There are 5 hidden switches. A switch that is on adds its own fixed numbers to the row, and there is some noise. The rows also spread widely along 6 directions, which tell nothing about the answers.
(in the rows, 128 means zero)
Some rows, each with its switches (1 for on, 0 for off) after it:
[150 118 141 107 173 122 103 142  83 116 125  94 178 102 181 169 105 136
 166 111 121 116]
1 1 0 1 0
[169 124 142  88 185 123 101 138  92 132 140  73 178 110 179 175 105 150
 161 106 114 109]
1 1 1 1 1
[147  95 131 108 179 131  83 118 113 129 143  95 144 128 169 161 119 134
 187 105 108  97]
1 0 1 0 0
[146 122 133 115 182 116  86 131  90 118 127 109 167 117 193 169  94 141
 182 108 120 113]
1 1 0 1 0
[142  51 149 118 203  58  91  67  93 157 183  83 172 110 170 114 116 167
 178 131 104  95]
1 0 0 0 0
[169 128 146  89 144 118  92 152 101 145 131  88 150 122 154 166 132 138
 120  91 137  94]
0 1 0 0 1
[152 117 136 132 153 130  87 148  86 118 116 107 150 127 174 167 114 134
 165  90 116 121]
1 0 0 0 0
[178 101 138 116 178 103  90 140  94 127 136  85 165 113 157 147 117 136
 165 116 115 117]
1 0 0 1 0
[176 113 133 118 193 105  65 148 108 160 146  93 138 130 170 164 106 158
 181 140 117  99]
1 1 0 1 1
[168 114 129 116 165 156  71 158 130 121 127  92 126 121 134 167 123 115
 174 135 117  93]
1 0 0 1 0
[159 149 133 141 137 163  99 165  81  95 102 107 170 122 187 195  88 128
 135  75 146 124]
0 0 0 1 1
[182 125 135  98 188 110  76 141 103 154 147  93 146 129 169 162 109 150
 142 112 115  96]
1 1 0 1 1
[160 110 138 128 161 101  80 147  92 170 128 109 131 130 167 156 130 146
 150 131 123  92]
0 1 0 0 0
[163 100 141 130 158  97  87 138  88 132 141  91 164 127 170 157 106 153
 187 105 124 116]
1 0 0 0 1
[182 132 134  93 160 106  74 151 113 141 133  92 145 138 165 163 106 140
 154 110 139 103]
0 1 0 1 1

New rows. What belongs after each?
[156  96 149 143 186 117 101 122  79 127 148  76 183  99 178 158  89 161
 165 122 124 116]
1 0 0 1 1
[145 116 134 124 143 161  93 156 107 100 110  97 143 118 164 188 121 122
 199  99 118 117]
1 0 1 0 0
[157 123 133 150 149 120  63 144 106 144 129 119 125 156 178 169 102 148
 170 109 135  98]
0 0 0 0 1
[184 128 137 153 187 102  86 146  58 149 129 111 161 140 201 164  89 168
 146  99 111 120]
1 0 0 1 1
[139  91 134 153 162 156  85 145 109 125 130  90 142 104 150 171 108 135
 175 154 134  92]
0 0 0 1 0
[165 138 135  98 149 156 105 191  87  94  89  92 170 106 170 196 115 119
 187  97 123 130]
1 1 1 1 0
[183 131 132  87 174  90  82 153  95 122 123 102 163 131 175 160 107 132
 173  94 119 119]
1 1 0 1 0
[151  89 153 120 173  78 101 125  74 147 152  78 185 109 182 155 102 168
 184 123 124 113]
1 1 0 0 1
[151  92 153 123 158  84 103 143  69 158 132  86 171 101 164 147 131 155
 145 131 126  98]
0 1 0 0 0
[154 116 136 115 174 126  77 146 115 125 135  91 156 121 176 175  89 150
 209 135 136 110]
1 1 0 1 1
[145 116 136 126 162 119  81 145 101 127 121 107 152 120 179 170 102 139
 181 132 138 100]
0 1 0 1 0
[172 105 141  83 177 107  87 137 113 149 149  77 148 125 164 161 125 151
 176 112 113  97]
1 1 1 0 1
[174 109 141 117 191 101  87 140  72 192 143 108 136 119 169 153 145 156
 111 117  92  86]
1 1 0 0 0
[144 132 133 148 120 138  94 167  80 102  92 119 158 132 181 180 111 124
 166  82 139 123]
0 0 0 0 0
[205 127 141 100 143 115 101 176  86 127 121  73 173 117 145 157 126 126
 111  86 132 119]
0 0 0 1 1
[179 125 139 112 137 120  87 169  95 119 117  93 158 130 160 170 118 132
 163  83 125 128]
1 0 0 0 1
[163  91 139  86 150 118  74 163 135 134 131  75 133 112 125 160 146 120
 200 144 123  96]
1 1 0 0 0
[168 112 151  98 143  93  95 165  90 125 125  80 177 113 165 163 115 143
 182 104 135 123]
1 1 0 0 1
[177 117 144 103 180 136 110 137  74 135 136  81 167  97 151 158 132 131
  89  87 100 107]
1 0 0 1 0
[176 116 139 101 172 106  94 130  81 141 138  99 153 128 162 145 133 132
 118  71 103 112]
1 0 0 0 0
[144 111 140 134 157 152  90 135  96 118 136  96 151 121 170 179 105 143
 157  96 124 113]
1 0 0 0 1
[148 104 140 123 170 101  81 138  98 138 128 104 159 117 181 159 100 147
 183 141 135 106]
0 1 0 1 0
[162 124 132 109 171 107  82 154  99 116 119 106 159 121 177 173 103 134
 193 113 121 119]
1 1 0 1 0
[185  98 128 117 199  95  69 130 112 156 152 100 127 132 149 139 123 144
 162 131  97  96]
1 0 0 1 0
[166 110 139 101 188  99  83 143  99 140 133  93 157 116 166 151 112 146
 177 128 116 104]
1 1 0 1 0
[143 121 136 144 152 144  95 149  89 105 117  97 165 128 195 192  89 145
 212  93 135 126]
1 0 1 0 1
[190 118 135 101 147  94  71 156 123 121 132  84 156 142 152 148 104 130
 176 105 140 117]
0 0 0 1 1
[186 107 133  96 159 113  79 157 117 113 126  81 154 121 139 150 122 119
 178 110 118 121]
1 0 0 1 0
[187 127 131  97 144 110  91 165 107  98 119  81 173 133 168 165  99 126
 185  87 143 125]
0 0 1 1 1
[181 119 127 158 144  88  68 189  72 132 101 123 146 144 180 162 111 145
 214 116 119 138]
1 0 0 0 0
[160  89 137 129 139 102  55 179 127 157 118  98 123 129 137 156 135 136
 222 175 137  92]
0 1 0 0 0
[150 108 132 100 146 113  70 120 144 109 144  88 144 149 164 164 100 134
 213  95 140 105]
0 0 1 0 1
[164 106 145 115 162  83  84 133  97 159 147  96 150 133 176 152 112 159
 165 121 136  94]
0 1 0 0 1
[139 109 130 105 174 114  68 131 120 137 135 106 130 131 168 163 117 141
 197 121 117  96]
1 1 0 0 0
[173 121 129  80 170 122  61 111 160 120 157  91 129 153 144 150 102 120
 155  96 134  93]
0 0 0 1 1
[175 117 135 111 173  95  74 160  90 161 126 108 134 135 168 155 133 145
 165 117 109 100]
1 1 0 0 0
[134  69 149 131 195 105  93  87  99 151 172  89 151 109 163 140 123 152
 160 128 109  92]
1 0 0 0 0
[182 138 135 119 148 143  94 174  90  97 110  91 169 120 168 184  97 125
 166  83 135 136]
1 0 0 1 1
[124  94 137 123 157 151  74 141 128 122 130  94 136 111 157 180 119 132
 217 152 128  94]
1 1 0 0 0
[162 114 125 156 167 101  71 143  87 132 119 119 146 143 185 157  92 146
 186 125 129 113]
0 0 0 1 0
[107 123 137 133 149 162  99 142  86 101 108 113 160 108 195 198 101 138
 190 102 134 119]
1 1 0 0 0
[176 108 144  70 180 101  90 133 112 155 153  78 152 125 163 157 126 149
 167 102 109  93]
1 1 1 0 1
[150 126 135 103 171 104  68 110 115 160 152 117 134 151 182 163 104 156
 144  93 127  85]
0 1 0 0 1
